There are 11 hidden switches. A switch that is on adds its own fixed numbers to the row, and there is some noise. The rows also spread widely along 14 directions, which tell nothing about the answers.
In the rows, 128 means zero.
Known rows, each followed by its switches (1 for on, 0 for off):
[124 143  93 117  83  99 130 158 165 157 120  86  98 133  99 131 120  81
 104 177 107 101  80  85 146 111 131 172 106 126  86  49 121 119 141 125
  64  73  91 135  88] => 1 1 0 0 1 0 1 1 1 0 1
[135 127 161 160 133  72 163 107 118 146 124  78  87 129 115 120 113 102
  98 192 113 130  64  96 138 158 127 163 124  75  88  87 163  84 117 184
  80 143  78  98 168] => 1 0 0 0 0 1 0 0 1 1 1
[ 70 124  94 108 107 139 143 111 109 149 149 127 171 137  96 177 126 163
  97  93 140 112 124 101  60 142 143 126 117 145 130 128  91 141  98 155
  81 152 107 197 122] => 1 1 0 1 0 1 1 0 1 0 1
[ 86 106 139 161  65 129 148 119 139 143 122  91 139 146  82 166 142  98
  97 140  89  84 112  98 110 135 117 136 123 110 123  86 110 126 109 173
 100 107  72 143 146] => 0 0 0 1 0 0 1 1 1 1 0
[100 130 145 138 131 106 157 118 116 165 142 113 108 133 108 132 134 102
  92 151 123 132  98  78 104 141 131 158 126  87 115  89 133 106 108 198
  70 152 108 136 177] => 1 1 0 1 1 1 0 0 1 1 1
[138 129 113 124 184  89 141 118 104 124 199 102 122 134 130 144 105 117
 107 154 143 153 119  98 120 171 119 149 134 122 114 120 150 119 109 129
 102 159 138 136 135] => 0 1 0 1 0 0 1 1 1 0 0
[144 110 149 125  93 103 130 151 105 121 161 139 147 100 113 133 147 108
 107 163 106  90 122  76 128 127  97 144 151 137 127  74 159 121 114 127
  94 134 130 176 152] => 1 0 0 0 1 0 0 1 0 1 1
[113 114 115 112 136 125 123 141 135 118 158 149 101 111 109 143 104  82
 115 134 137 144  97 105 139 124 121 149 136 144 103 101 104 137 135 148
  51 125 152 133 180] => 1 1 0 1 0 1 0 0 0 1 1
[122 157 121 155 141  90 146 129 116 131 194 110 144 133 165 152 147 147
  85 164 131  97 119 125 135 157 149 130 113 115  85  97 153 103 138 130
 127 100 136 141 119] => 0 1 1 1 0 1 1 1 1 1 0
[123 128 134 106 127 128 165 130 125 101 151 178 150 115 128 134 110 130
  99  98 113 105 127 130 112 130 111 120 108 198 116 127 132 139 145 149
  64 133 154 167 146] => 1 1 0 0 0 1 1 0 0 1 0
[139 141 162 127 129  95 172  89 102 173 126 133 139 126 105 128 132 158
  89 123 105 101 138  91  72 139 111 126 109 126 139 101 177 121 132 164
  69 138 122 158 114] => 0 1 0 0 1 1 0 1 1 1 0
[126 202 133  70 154  85 149 141 129 162 122 104  76 149 134  88 121 111
  98 132 122 130 105 110  94 149  98 178  83  94 117  70 192  73 137 165
  59 174 156 164  75] => 1 1 0 1 0 0 1 1 0 0 1
[157 165 130  81 143  86 125 130 118 160 162 140 139  99  73  99  93 103
 141 116 153 168 103 100  93 125 160 137 130 135 125  69 128 102 121 124
  24 135 148 153  92] => 1 1 0 0 1 0 1 1 0 1 0
[130 171 128 126 132 134 142 127 142 141 175 159 164 144 135 138 143  99
 107 104 150 110 175 123 128 128 174 129 112 147 134  94 120 117 156 143
  98  98 147 186 129] => 1 1 0 1 1 1 0 1 1 1 0
[131 199 104  66 163 141 165 151 171 166 110 162  99 142 155  84  88  97
 134  84 166 176 144 131 133 106 205 165  64 135 120 119 114 131 176 162
  72 119 132 153  89] => 1 1 0 1 0 1 1 0 0 0 0
[154 136 114 148 152 120 135  83 147 106 153 128 129 148  97 149  93  83
 121 118 127 142 133 140 154 164 131 129 121 168 108 117 125 110 150 130
  73 116 146 145 126] => 0 0 0 1 0 0 0 1 0 0 1
[133 110 120 136 128 134 114 122 107 125 186 159 179 136 112 152 141  92
 140 116 165 152 170 105 126 154 167 141 163 111 145 119  99  88  99 142
 134 176 129 216 168] => 1 0 0 0 0 0 0 0 1 1 1
[ 81  89  98 141 130 120 120 115 114 158 158  87  97 160  98 180 145  81
  95 149 122 125 139  65  95 155  87 166 153  75 142  92 109 109  75 166
 125 171 101 161 162] => 1 0 0 1 0 0 0 1 1 1 0
[145 132  98 126 140  86 155 136 110 120 178 134 131  97 149 111 110 151
 104 166 112 126  84 110 137 132 141 123 118 171  77 111 143 115 124 112
  85 121 122 131  98] => 1 0 0 0 1 0 1 1 0 1 0
[152 116 121 152 158 106 124 107  99 108 208 162 156 101 131 152 129 119
 108 135 144 129 146 117 138 143 134 110 159 162 119 121 132 131 128 118
  99 125 171 142 171] => 1 0 0 0 1 0 0 0 0 1 1
[117 158 112 108 129 128 112 140 115  98 171 145 146 137 148 128 122 139
 130 107 158 146 113 154 122 157 161 123 118 144 101 144 102  82 128 123
 113 166 154 181 116] => 0 0 0 0 0 1 0 0 1 0 0
[157 161 113 133 147 101 119 124 139 164 165 134 120 133 128 123 141  93
 113 125 131 126 175 103 124 114 153 123 125 112 131  89 126 143 148 133
 111  94 155 128 131] => 1 0 0 1 0 1 0 1 1 0 0
[123 104 117 132 151 111 176  96 123 159 127 107 106 132  95 177  88 131
  89 168 138 128 123  85 119 157 126 169 115 124 123  97 150 128 130 149
  57 129  78 153 139] => 1 0 0 1 0 0 1 1 1 1 1
[ 68 100  65 181 138 107 113 120 118 119 179 139  37 137 177 169 172 176
  64 183  99 122  78 138 124 171  82 125 134 104  48 125 111  76 121 145
 114 170 192 108 174] => 1 0 0 1 0 0 1 0 1 0 1
[124 131 114 119 129 100 147 140 108 125 172 117 149 126 107  98 103 109
 131 134 117 166  76 102 122 147 167 137 125 127  84 124 109  99  92 162
  87 167 101 142 129] => 0 0 0 1 0 0 1 1 1 0 1
[164 107 115 145 116  99 136  83 113 162 135 141 160  94  69 140 113 145
 129 128 119 140 134  90 104 128 145 108 143 153 123 109 121 142 120 118
  69 117 123 149 109] => 0 0 0 0 1 0 1 0 0 0 1
[ 97 135 106 125 108 146 147 192 148  92 189 148 145 111 169 155 127 105
  92 163 148  93  95 121 186 112 172 152 115 171  82  95 107 150 156 123
  94  67 124 145 165] => 1 1 0 1 1 1 1 1 0 1 1
[151 183 126 137  78  95 162 129 172 149  93 139 104 120 137  58 150 104
  96 116  26  74 116 128 137  82 102 107  64 174  82  78 154 126 178 164
  75  61 143 116  62] => 0 0 0 1 1 0 1 0 0 1 0
[131 127 107 123 123 107 151 121 128 188 150 132 130 108  85 144 123  98
  82 117  94  93 161  59  90  79 113 123 118 151 140  73 129 205 134 160
  56  58 122 108 139] => 1 0 0 1 1 0 1 1 1 1 1

New rows, each followed by its switches (1 for on, 0 for off):
[149 118 105 133 130 108 152 100 129 139 169 126 173 135  92 173 121 112
  93 141 121  88 162  88 119 139 114 136 130 180 132  82 133 136 129 110
  79  96 116 193 107] => 1 1 0 0 1 1 1 1 1 1 0
[112 166 113 118 154 119 134 103 109 160 191 145 164 158 108 128 152  87
 111  86 146 149 157 109  86 153 146 138 136 111 142  95 125  73  96 171
 102 179 161 189 127] => 1 1 0 0 1 0 1 1 0 1 1
[151 165 138 154 103  88 131 175 128 146 181 124 150 100 180  82 176 105
 117 178 120 113 124 100 167 104 189 131 126  91  94  81 137 110 133 138
 159  94 119 132 131] => 0 0 0 1 1 1 1 0 1 1 0
[ 83 105 158 113 132 131 172 119  90  78 165  97 170 143 102 200  89 132
  88 150 151  98  97 113 111 202  96 170 133 152 137 113 162  95  90 154
  70 188  90 212 170] => 1 0 0 1 0 0 1 1 0 1 1
[122 160 126  99 110 106 147 139 131 155 136 134 130  95 115 117 107 142
 114 120 129 119 104 114 102 103 166 121  96 140 112  87 130 148 151 133
  52  85 119 132  92] => 1 1 0 1 0 0 1 1 0 1 0
[126 156 118 151 112  97 112 111 137 100 178 117 150 144  90 110 141  61
 124 111  93 131  94 139 130 152 127 109 138 142  90  91 101  77 106 159
  88 144 160 139 138] => 1 0 0 1 0 0 1 0 0 0 1
[183 111  84 174 125  94 133  79 149 167 152 166 149  95  85 125 134 119
 133 142 106 149 149  96 141 115 173  96 143 165  96  95  96 136 146 106
  75  80 146 146 107] => 1 1 0 1 1 0 1 0 0 0 1
[116 177 139  74 125 117 142 173 118 105 169 111 153 144 153 121 122  93
 101 117 134  87 144 113 121 133 116 162  98 143 140  96 161 116 129 142
 114 138 119 198 105] => 1 0 0 1 0 0 0 1 1 1 0
[147 133 104 142 131  98 132 123 120 125 177 125 144 102 142 144 127 126
 102 160 138 107 122 108 153 124 147 130 129 157 103 102 139 138 144 104
 106  84 121 143 111] => 1 1 0 0 1 0 0 0 0 1 1
[144 110 113 193 192  87 183  51 110 123 213 126 152 179 111 163 140  88
  67 147  83 119 158 103 127 204  83 138 142 156 100 109 161  67  94 184
 104 174 154 165 175] => 1 0 1 1 1 0 1 1 1 1 1
[164 110 123 162 172  84 142  88  94 162 175 121 146 114 126 169 118 167
 115 167 167 149 153  92 116 167 165 131 148  97 122 123 144 127 117 112
 128 137 122 144 141] => 0 0 1 0 0 1 1 0 1 0 0
[146 142  91 124 164  71 124 136  95 129 222 112 146 111 136 110 131 119
 108 141 113 137 127  90 109 133 132 111 140 137 106 112 132 137  94 121
 122 139 150 125 118] => 1 0 0 1 0 0 1 1 1 0 0
[121  81 127 145 157 101 176  97 116 190 141 120 119 116  78 157  93 114
 115 155 142 174 111  52 101 141 169 157 139  90 118 107 104 146  96 184
  65 139  69 116 184] => 1 1 1 1 0 1 1 0 1 1 0
[156 150 124 132 145 134 134 115 169 148 137 150 109 144 111 161 114  73
 106 125 142 117 194 121 154 128 124 152 109 150 142  78 132 137 185 126
  71  76 160 162 131] => 0 0 0 1 1 0 1 0 1 1 0
[130 134 123 115 151 115 151 118 139 151 132 123 101 139 114 133 113  78
 108 127 125 136 151  96 122 135 108 160 117 118 139  94 141 124 128 162
  89 143 128 152 136] => 1 0 0 1 0 0 1 0 0 1 0
[ 95 160 110 148 126 127 179 137 147 180 147 143 115 146 159  94 156  93
  94 125 108 136 115 102 132 107 186 143  97 103  94  99 113 112 125 208
 113 116 112 115 149] => 1 1 0 1 1 1 1 1 0 1 1
[129 124 138 160  68 147 151 151 177 116 127 173 151 133 122 133 153  86
 125 134 102 100 138 132 171 126 166 137 118 153 105  87 107 110 163 146
 100  94 131 178 158] => 1 1 0 1 0 0 1 1 0 0 1
[110 166 107 135 130 140 138 148 178  96 140 102  85 182 173 143 126  45
  95 140 128 105 131 155 196 150 108 180  91 132 103 101 137  88 166 145
 141 108 129 145 119] => 0 0 0 0 0 0 1 0 0 1 0
[102  84  88 182 128 119 176  91 130 141 155 119 135 144 128 151 142 114
  93 168  99 132 108  86 144 159 136 152 133 130  89 121 111  97  95 172
 124 154  79 161 149] => 1 1 0 1 1 0 1 0 0 1 1
[157 110 106 184 158  98 192  72 142 151 129 158  94 129 135 113 124 113
  81 139  62 121 135 111 145 122 110 111 107 166  84 125 145 141 152 179
  89 100 136  84 156] => 1 0 0 0 0 1 1 0 0 1 1
[107 173  92 127 135 115 149 102 137 141 161 120 144 137 131 146 123 129
  87 114 135 108 124 132 117 136 151 127  96 159 103 101 125 118 146 143
  77  97 130 157  85] => 1 1 0 1 1 0 1 0 0 1 1
[141 130 126 136 104 148 171 109 179 184  85 166 125 142  90 105 127  50
 120  87  88 123 181  80 131  78 152 137 101 150 144  94  97 168 155 194
  81  79  99 140 145] => 1 0 0 1 1 1 0 0 0 1 0
[ 88 118 126 137 137  91 150 114 108 159 144  63  80 144 105 150 121  94
  76 154 105 115  86  80  92 143  79 152 130  82 121  85 150 130  88 185
  92 142  98  75 156] => 1 0 0 0 0 0 1 1 0 1 0
[123 174 122 166 146 125 165  95 169 158 132 123 104 194 130 131 155  55
  79 122  99 109 164 124 145 153 118 154 103 118 119  77 146  84 147 196
 108 124 154 142 147] => 1 0 0 1 1 1 1 1 0 0 1
[134  99 117 161 126  87 180 111 115 199 133 141 110 111 118  98 154 122
  95 149  54 128 115  48 101 102 120 128 126  98  96 100 143 147 104 196
 106 125 111 103 150] => 0 1 1 1 0 1 1 1 0 1 1
[124 130 106 109 139  90 135 118  87 179 164 135 136  90 110 142 126 170
 100 132 143 130 116  81  68 118 139 121 135 112 124  93 139 143 109 127
  71 129 133 141 112] => 1 1 0 0 0 1 1 1 0 1 1
[170 133  75 129 160  95 137 110 154 174 158 127 118 159 103 136 142  43
  96 149  93 116 192  57 141 128  80 174 130 135 120  54 138 107 125 143
  98 120 150 196 110] => 1 0 1 1 1 1 1 0 1 1 1
[128 122 141 132 123 141 168 124 164 142 114 150 105 153 107 149 115  90
 105 119 108 119 155 110 133 140 115 154 102 145 131 106 132 141 161 165
  70 113 132 150 155] => 0 1 0 1 0 0 1 1 1 0 0
[134 145 169 106 158 107 169 136  90 153 152 144 136 119 122  84 107 117
 132 110 137 177 107  99  92 143 162 144 125  93 134 132 157 117 100 196
  91 194 127 116 170] => 0 0 0 0 0 0 1 1 0 0 1
[129 161 115 137 113 119 127 115 167 130 116 129  89 148 124 127 133  75
 105 127 107 109 130 140 155 130 115 145 101 133 102  80 130  92 168 150
  83 100 147 154 111] => 1 0 0 1 0 0 0 0 0 1 1
[119 151 144 132 115 108 164 125 142 152 112 116 101 144 132 127 140 117
  93 157 104 101 118 112 124 146 115 155 102 105 113  74 163  84 137 162
  90 138 115 163 120] => 1 0 0 1 0 1 1 1 0 1 0
[ 83 117  95 148 151 109 129 144 107 123 179  85  79 113 176 169 118 139
  83 189 161 126  76 110 154 139 145 155 126  93  88 122 129 143 122 135
 127 112  98  90 164] => 1 0 0 1 0 0 0 0 0 1 1
[137 142  89 133  73 133 170 144 164 175 124 159 183 135 110  86 149  78
 121 114  78 111 153  76 138  76 194 132 100 158 105  85  86 129 127 169
 110  82  73 190  96] => 1 0 0 1 1 1 1 1 1 1 1
[160 146 116 103 130 133 108 144 140 108 158 191 125 109 142 137 128 123
 124 110 135 113 182 138 142 121 117 121 120 173 130 102 140 128 181  86
  91 104 200 198 103] => 0 0 0 1 0 0 0 1 0 1 0
[110 149 126 120 175 121 156 145 129 124 176 143  99 144 165 140 111 112
 105 161 180 163  98 129 154 172 165 178 123 107  98 105 138  65 132 149
  88 167 141 153 163] => 1 1 0 0 1 1 1 1 0 1 0
[121 117 108 152 164 119 155 104 103 136 190 148 146 104 145 148 114 146
 106 127 149 150 126 114 127 137 171 113 128 137 108 147 119 156 129 147
 109 118 129 116 157] => 0 1 0 1 0 0 1 0 0 1 1
[112 125 147 133 139 110 131 122 114 126 151 128 101 119 118 134 111 124
 125 148 148 166  86 127 123 168 139 144 135  93 107 111 127  78 115 155
  77 175 138 136 161] => 0 0 0 1 0 0 1 0 0 1 0
